Each new row is followed by its nearest point in the smallest flat space through zero that holds the last named rows.

Q_457 (6 x 9)
[[  7  18  -3  -8 -21  11  -5 -14   3]
 [ -7  -9   0   4  10   1 -10   0  -2]
 [ -6  15  19 -16  10 -10 -29 -11 -21]
 [  9 -10 -26  -3  17  -9  17   9  -5]
 [  2 -14 -14  11   1 -12  15   4  17]
 [  2 -11 -12  -2   3   1 -24  -2  29]]
New rows:
[ -6   1   4  19 -17  -9   9  -8  -5]	[ -8   1   5  16 -14  -7  12 -12  -2]
[-20  -4  18   8  22  -1  19   2  -3]	[-12 -11  16  13  10  -6  11  10 -12]
[ -5 -16  15  18   5  -3  -6   2  -7]	[-14 -12  13  14   7  -2  -3   2  -4]
[ 12   0 -15 -13  -2  -3  -1   5  -1]	[ 11   4 -14 -12   3  -1   1   2   2]
[  0   5 -36  -6  22   9 -14  10  10]	[ 10 -10 -31 -12  17   9 -14   4   6]

Q_945 (6 x 9)
[[-34  -3  11  21   0   8  15  12   5]
 [ 24   1 -19  14 -24  16 -12  -2  -4]
 [-16 -14 -18 -26 -17 -14 -17 -30  18]
 [-15 -15   3   5   0 -19 -27   1   6]
 [-10 -10 -19   0 -11   4  26  -1   7]
 [-11  24 -18  11  -2   0 -23 -20 -19]]
New rows:
[-21  -4   1  20   6  -1  10  -3  12]	[-25  -4   1  12   0   0   8   5   3]
[ 6 -8 -8 12  6 -3  4 16 -2]	[ 6 -8 -6 12  3 -5  5 15 -5]
[ 14  -8  -2  25 -17  14  -2  -7  -2]	[ 11  -2  -7  18 -19  16  -6   5   0]

Q_236 (6 x 9)
[[  5 -13   8 -19  -3  12  11   5 -10]
 [ -6  14  22  -7  -9  -4  15  -3  -6]
 [ -2  -6  19  -1   7  -4 -19   7  12]
 [ -2  -1  12  11   7   8  -9  13 -15]
 [ -6 -18   2  -3   3   2  -3 -18 -17]
 [-14  -2 -22  12   2  10  -3 -21   9]]
New rows:
[-32   3   3  -5 -24  -4  -4   3  -4]	[-12   7  11   1  -3   3   5 -10   1]
[  4  -1   2 -25  -4   1  26 -22  -3]	[  0  -4   1 -24 -13  -1  24 -19  -3]
[-19  10   8  -8   3 -11  -6  -3  -1]	[-8  6 14  2 -1 -8 -3 -8  3]

Q_819 (6 x 9)
[[-11  -5  -6  19  -7   6   7  -2  -8]
 [  7  27  27   5 -21  11  -3  -5  -8]
 [  8   2   4  -6 -15 -13   4 -12  18]
 [  5 -13 -12   6  16  27 -11 -23  -4]
 [ -1  -4  13 -11 -20  -5   8   5 -22]
 [  8  15  -6  -9  -7 -30   2  35  -8]]
New rows:
[ 12  -9  14   7   4  27  -4  11 -20]	[  0   2   7   1   5  22  -7   1 -25]
[ 11   7  11   5 -17   3  -6   7 -22]	[  8  12   7   1 -16   4  -2   5 -23]
[ 22  15   8   4   0 -12  -4 -15 -16]	[ 19  13   1  -3 -12   2  -8  -5  -7]
[-11 -39   5  -2  20 -21  -9 -16  18]	[-12 -30  -6 -14  16  -6   7 -12  23]

Q_765 (6 x 9)
[[-19   5  15  29  -1  23  -6 -14  -1]
 [ 16 -30 -14  -7   2  10  18  -7  -1]
 [-36  18   7  23   9  -4   0  -1  -8]
 [-22 -19   2  19  19  -2   1   0  11]
 [-10  -3 -22  10  -1  -9   4 -23  34]
 [  2  -3  20   5   2  -2   4  26  -9]]
New rows:
[  8  13  -5  -2  11  -8  -3 -19  14]	[ -1   7 -11  -4  -2  -6  -8 -13  13]
[-6 14 -6 -3 -6  8 -7  6 12]	[-1 12  1  1 -6 -3 -7 -3  7]
[-16  -3  -9  23 -26  24  20   8 -23]	[ -7   4   4  21 -11  19  29  -4 -21]
[-2 -9 -4  7 -6 26  4  1  1]	[  3 -10   3  10  -3  17   6  -8  -2]
[ -3 -21  10   0  12   1  16   1  12]	[ -1 -23   1   8   8   0   9   6   8]
[  0  19 -11  -9  -4  -2  29  -5 -11]	[  0  15 -15  -5 -11  -5  24  -4 -15]

Q_805 (6 x 9)
[[-23  36  -9   6 -28 -17  -4  -5  23]
 [-31  12   6 -10  -9   3  -6   0 -24]
 [-18  28   3  -9 -19 -15  23 -19  22]
 [-26  -1   9  -1 -13 -33   2   4  12]
 [-10   7  -7   0 -32 -16  11  -4 -12]
 [-36   4  -4  -2 -19  -3 -25  -5  -4]]
New rows:
[ 9  8 12 19 16 15 -5 -4  9]	[10  8  0  3 18 13 -6  3 11]
[ -2 -13   0  22   6 -18  -3   6   7]	[  3 -13   1   9   1 -18  -7  12  10]
[-15  -3 -39  13  -2  34  -2 -27 -10]	[  0   1 -20  -3 -15  33 -16 -25  -8]
[-23   3  -5  39   3 -10  -5  13  -4]	[-10   6  -2  11  -5 -14 -17  20  -1]
[ -4   9  24   5 -26   5  20  20   1]	[ -3  14   4   0  -8 -13  16   8  -8]

Q_29 (6 x 9)
[[ -5   5  24  -7   1   5  31  -9   3]
 [  7  -9   7  -5  -5  17  -1  -3 -16]
 [-17 -24   8 -46 -11  20 -16  -2   3]
 [  2 -11  42 -32 -16  10   7   6  10]
 [-19 -11  16 -21 -21 -10   3   2  -8]
 [ -8   6   7  -3 -17  -3   7  12  28]]
New rows:
[ -4 -27  20   5  -3  31  22   5   2]	[  3  -4  16  -7 -12  30  18  -4  -2]
[  2  12  -2 -12  -3 -20 -11 -12   6]	[ -5   0   0  -6   6 -18  -7   2   6]
[  0  17 -11  -2  -3  10  -2  19  -3]	[ 2  1 -9  7 -7  7 -3  5  5]
[-12  23  -9  35   6  -5   7   0  -4]	[ -2  16 -17  30   3 -10  15  -2  -2]

Q_554 (6 x 9)
[[  4 -24   6 -15  27 -21  -6   3  24]
 [-30 -29 -12   4   9 -18   1  22   7]
 [  3  -9  12   4  -7 -20  -2   6  16]
 [ 10 -22  42   0  11  -9  -5   9 -18]
 [ 37  10   4 -13 -15   0  -4  -6  -9]
 [-17  -4  13  10  17 -32   2  -2  16]]
New rows:
[  8 -20 -20 -12 -15 -13  -1  19 -18]	[  8 -18 -20 -12 -14 -13  -2  21 -18]
[-11  14 -14 -17  -5   2  21   6  -8]	[ -6   8 -21  -1  -2   2   3  -1 -10]
[ 17   1  -5   0  17 -18   2   8  -6]	[  9  -2  -2 -10  10 -19  -1  -1  -8]
[ 12   3  12   7  18 -18  -5  12 -15]	[  6  -3  14  -2  11 -19   0   0 -17]
[-11 -20  -5 -17  -3 -14  21   2   1]	[ -6 -14  -9  -4   4 -13  -1  11   1]

Q_563 (6 x 9)
[[ -6 -11  15  14  -2  10   0  -3  -2]
 [ 10 -14  16   3  -1  11  11  12 -20]
 [  8   8   0   3 -12   6 -15 -23  17]
 [ -1   7  12   6 -12  -4   4  -9 -11]
 [  9  -3 -11 -10   2 -25  -2  -7  30]
 [  3  10  10 -14 -13   0   0 -10  15]]
New rows:
[-14 -11  -8  -4   2  12  32  -7 -32]	[ -8   1   6   4   3   4  11  14 -28]
[ -8   2  17   1  28 -18  21  -3   3]	[-14  -8   8   0   4 -20  14   8   3]
[-7  1 32 10  4 16 23  5 -2]	[-12  -9  30   3  -6  13  12   6  -7]
[  7  -3  -7  -1  10  10 -10  -9  -3]	[ 8 -1 -9  4  3 10 -9 -2  0]
[  0  -9   9   2   3   5   7 -25  -9]	[ 2 -4 11 10 -7  2  0 -8 -4]

Q_763 (6 x 9)
[[ 14  -1  -3   8   0   7   6  -7 -14]
 [  8   0 -10 -13   1  20  11  -2  -9]
 [ -6  -2   9  -2  23  10   9  29   5]
 [ 14  -6  -1  -5  34  32  29  34  26]
 [  5  -7 -19  -7   5  -8  23  23  -2]
 [  2 -21  -6   1  -8  -5  32   1  16]]
New rows:
[  2   0   9  -5 -16 -15   3  14   1]	[ -8  -4  -2   0  -4 -14   2   6   1]
[-19   4   2   0   0  -4   0  -3 -13]	[-13  -1   6  -4  -4  -4  -4   1 -13]
[  5  -8 -18  -3 -11   5   3  23  22]	[  4  -2 -15  -9   3  -4  11  12  21]
[ -5  -2   9  -5 -12  13  17 -10  18]	[ -5 -11   6  -6  -7  13  12 -12  17]

Q_24 (6 x 9)
[[ -1  -7  31 -11   6  26  18 -22  -8]
 [-32  -2  10  -9  10  21   5 -31  20]
 [-26   4  41 -14  -2   1  32 -12  10]
 [ 18  21 -11  -9  14   3  18   4  -4]
 [ -8  -4  12   5  -6  10  34 -12  19]
 [  0  18  -5  -1  -8  25  33   2   6]]
New rows:
[-21 -16   3   4  14  -9  -5  -9  17]	[-17 -12   3   2   7 -11  -7 -16  18]
[ 18  10  17   9 -19  -4  -1 -16  -4]	[ 9 -8 11  3 -6  1  6  2 -7]
[ 17  11  -4  -2 -11  21  -4 -10   9]	[  6   2 -10   2  -1  21   4  -4  -2]
[ 15 -22  -5  19 -13  -1 -15  11  19]	[  9 -23 -11  23 -14  -6  -9   4   7]
[  3  20  15  -9   5 -12  18   4 -12]	[  4  17  15 -14   6 -10  17   8  -8]

Q_662 (6 x 9)
[[ 10   2  -3  17  37  12  -1  -1  24]
 [-18  27  11  14  26  24 -14  -1   9]
 [ 19   2 -12  15  35  13 -34  -2 -35]
 [ -8 -16 -22  -2  44  13  -8 -19 -10]
 [ 19 -12   7  -1  12  10 -31 -15  -8]
 [ 11  -8 -18  18  18 -14 -18  20 -14]]
New rows:
[-13  -2 -14  -2  -3  -1  -7   0  23]	[-15  -7   0   0   4  -5  -1   2  17]
[ -1  -8  19  -9 -32   3  24  12  -1]	[  1   4  10 -11 -33  -7  19   1   4]
[-3 -2  0  3  2 -4  3 -8  6]	[-2 -3  0 -2  2  0  3 -3  6]
[-11 -10  13 -13   1  -2 -17 -32 -32]	[ -9 -10   3 -20  -4  10 -21 -24 -27]
[  2 -21  10  31   5  -4   7  -3  -5]	[ 9 -6 -5  6  7 -5 -2  4  4]
[ 15  -8   8  13  -1 -17  -5   9  -2]	[ 17  -6   0   8  -4 -11  -8  12   2]

Q_421 (6 x 9)
[[  2 -20 -19   2  15  12   3  12  19]
 [-13   1  -1 -26   6  -1  14  -8  -2]
 [ -2   2  11  -7  27  -9  12  -1 -18]
 [ 11  -4 -25 -16  -5  10   0   2   4]
 [-12 -36  13  12 -12 -17 -13 -17 -16]
 [  8   3  15 -22 -12 -20  22  -7  -1]]
New rows:
[-10   1  -7  -5   3   9  20   6  -3]	[ -6   2  -4 -11   9   4   8   1   5]
[ -1  -3 -11 -23  -2 -22  -1   1  -9]	[  4  -6  -5 -20  -3  -7   7  -8 -11]
[  6   7  -9   2 -32   9   1  -7   2]	[  6   8  -8  -3 -29   3  -8  -4   6]
